The groups are shells around one centre, one inside the other: the same stretched ball of 7 dimensions in 8 sizes.
In the rows, 128 means zero.
Known rows, each followed by its group:
[107 153 134 136 167 117 116 110 150 187] => (4)
[163 114 104 153 178 107 117  93 163 159] => (4)
[178  66 110 159 107 113 106 160 105 102] => (0)
[131 109 109 170 135 110 122  64 150 134] => (5)
[118 129 139 152 124 102  95  54 149 158] => (3)
[115 147 150 135  76 160 132 122 125 101] => (7)
[141 103 112 146 140 115 108 111 167 153] => (6)
[130 108 132 115 133 123  91 185 159 178] => (2)
[165 146 120 124 184 108 133 133 111 141] => (7)
[158 124 130 125 104 130 131 137 100  86] => (1)
[145 159 147  92 123 135 140 183  79 103] => (2)
[164  92 137 144 123 111  79 165 117 153] => (1)
[ 90 161 108  72 108 139 185 134 144  83] => (4)
[ 84 157 127 116 147 130 140 135 151 165] => (5)
[127 113 127  98  95 130 118 167 147 119] => (1)
[141 144 124 101 132 144 157 204  94 102] => (0)
[158 139 132  61  93 145 140 189 125  78] => (4)
[163 156 112 113 133 142 170  92 133  71] => (5)
[ 78  85 116 203 124 130 101 133 165 196] => (2)
[144 128 140 120 131 125 113 182 100 139] => (1)
[161 124 128 139 119 145 132 155 113 106] => (1)
[118  71 105 225 135 119 103 103 147 171] => (2)
[ 65 109  92 117 147  88 137 132 158 168] => (0)
[ 95  90 120 140 114 114 107 192 124 163] => (7)
[108 168 133 133 124 122 155  66 104 101] => (3)
[149 164 143  74 107 127 142 129 102  81] => (1)
[ 99  85 111 222 138 111  98  70 160 186] => (3)
[ 73 151 162 119  90 120  98 100 137 159] => (2)
[180 154 156 131 125 149 117 131 106 112] => (7)
[ 94 166  97 102 145 119 194  94 123  90] => (3)
[100 140  92 167 151 123 166  29 171 125] => (0)
[134 187 119  55 130 134 186 113 127  67] => (7)
[163 144 152  71 128 132 111 226  99 131] => (0)
[127  95 132 126 117  90  79 131 138 162] => (7)
[133 133 155 146 113 119  95 112 110 144] => (1)
[108 159 144 118 142 118 125 138 107 153] => (5)
[116 144 104 161 155 130 172 104 110 113] => (3)
[ 87 129 126 140 113 108 122  79 142 142] => (6)
[107  99 108 163 144 120 113 130 170 177] => (6)
[205  83 135 146 145  97  64 151 120 156] => (0)
[ 98 103 127 145 103 104 110 136 109 139] => (5)
[129 169 143 128 129 117 130  42 128 119] => (3)
[171 153 139  95 155 130 123 166 119 133] => (5)
[ 72 150 129  93 104 120 145 130 133 125] => (6)
[172 178 156  61  98 146 146 154  89  61] => (4)
[ 99 157 101  67 122 107 174  84 152  86] => (3)
[106 143 135 111  97 106 126  68 130 109] => (4)
[118 126 138 145 132 113 112 153  95 152] => (5)
[107 122 147 156  96 139  98 117 149 155] => (6)
[152 111 102 153 147 129 146 141 122 115] => (6)
[136 144 173  77  57 121  87 113 123 103] => (0)
[110 105 151 152  81 123  96 164  88 134] => (4)
[143 150 108 101 165 144 159 167 152 130] => (2)
[163 100 152 121 100 122  79 196 102 137] => (5)
[ 55 129 118 114  81 141 147 130 168 125] => (2)
[111  80  96 168 138 111 110 124 175 170] => (7)
[160  95 139 173 112 133  96 168  96 134] => (7)
[120 122 110 100  94 123 147 118 142  86] => (6)
[162 101 131 166 143 116  86 122 142 166] => (6)
[138 135 106 134 129 154 173 159 118  89] => (3)
[187 151 146 132 105 140 137  90  88  62] => (0)
[170 134 109 101 155 118 146 144 125 106] => (1)
[194 114 100 123 144 137 146 145 139  89] => (2)
[108  94 117 144 142 119 102 190 153 189] => (4)

New rows. What belongs after each?
[125 142 153 140  91 129 117  97 103 109] => (5)
[121 114 156 184 135 125  78 164 103 195] => (3)
[172 128 117 149 145 126 133  93 129 110] => (1)
[ 90 147 162 144  96 143 103 124 133 160] => (7)
[184 155 120  71 136 118 163 145  84  58] => (0)
[113 200 169  54 101 131 133 116 115 108] => (3)
[146 146 123 110 172  90 130 128  94 138] => (0)
[116 184 125  60 142 118 163 105 139 107] => (7)
[ 99 143 106 113 179  95 133  98 167 177] => (3)
[104 135 122 113 112 136 149 165 120 115] => (1)
[114  85 139 158  90 111  85 161 105 149] => (5)
[172 110 104 148 174 114 124 135 138 144] => (6)
[135 136 154 100 115  88  87 103 113 141] => (0)
[ 86 101 118 194 121 113 115  92 133 160] => (7)
[136  83 118 211 135 135  97 121 155 172] => (2)
[120 149 130  88 114 135 134 130 159 123] => (1)
[ 79 105 105 160 123 121 131 125 155 156] => (1)
[118 115 140 108  61 112 108  99 127  93] => (2)
[105 108  95 112 158 102 138 183 135 155] => (3)
[112 156 123 109 159 140 148 180 134 154] => (2)
[117  55 145 189  67 116  54 152 125 164] => (3)
[106 186 150  84 101 153 156 128 123  99] => (5)
[112 163 122 106 130 145 166 140 127 108] => (1)
[ 94 150 116 132 115 146 161  97 153 113] => (6)
[ 56 157 144  91  75 152 139 146 158 131] => (3)
[104  93 117 142 141  97 100 167 133 181] => (5)
[129  84 116 186 131  95  96  99 123 154] => (7)
[158 135 126 132 112 132 139  92 122  86] => (1)
[106 103 159 132  53 151  87 193 126 137] => (2)
[122  94  97 155 136 124 121 113 188 155] => (2)
[ 63 151 129  82  97 142 151 174 145 131] => (2)
[158 157 122 134 179 117 137  92 130 139] => (5)
[163 114 158 157  96 129  83 122 106 127] => (5)
[194 143 144  98 139 123 109 140 118 116] => (5)
[ 76 185 140  48 118 135 152 155 150 134] => (0)
[150 163 172  76  89 145 111 179  97 105] => (7)
[ 59 119 142 113  48 134 110 117 165 130] => (0)
[162 140 126 134 113 140 144  93 125  82] => (6)
[148 185 163  61 102 160 136 164 124  98] => (2)
[134 155 147  66  74 135 147 169  81  60] => (3)
[ 93 146 106 137 108 155 174  84 168  98] => (3)
[160 131 144 147 127 121  94  74 147 142] => (2)
[122 129 110 109 148 126 143 177 134 139] => (6)
[105  81 116 134 113  94  96 163 130 159] => (7)
[110 150 127 176 170 123 138 108 105 162] => (0)
[ 93 186 112 127 165 144 183  82 154 132] => (3)
[113 105  95 120 122 112 144 130 151 116] => (6)
[ 90 104 110 125 102 107 123 107 161 134] => (5)
[100 113 129 156  71 139 128 105 132 105] => (7)
[107 124 104 138 127 103 151  84 121 107] => (4)
[ 82 172 108  86 118 136 182  77 170  96] => (2)
[153 147 126  81 118 135 151 165 111  84] => (1)
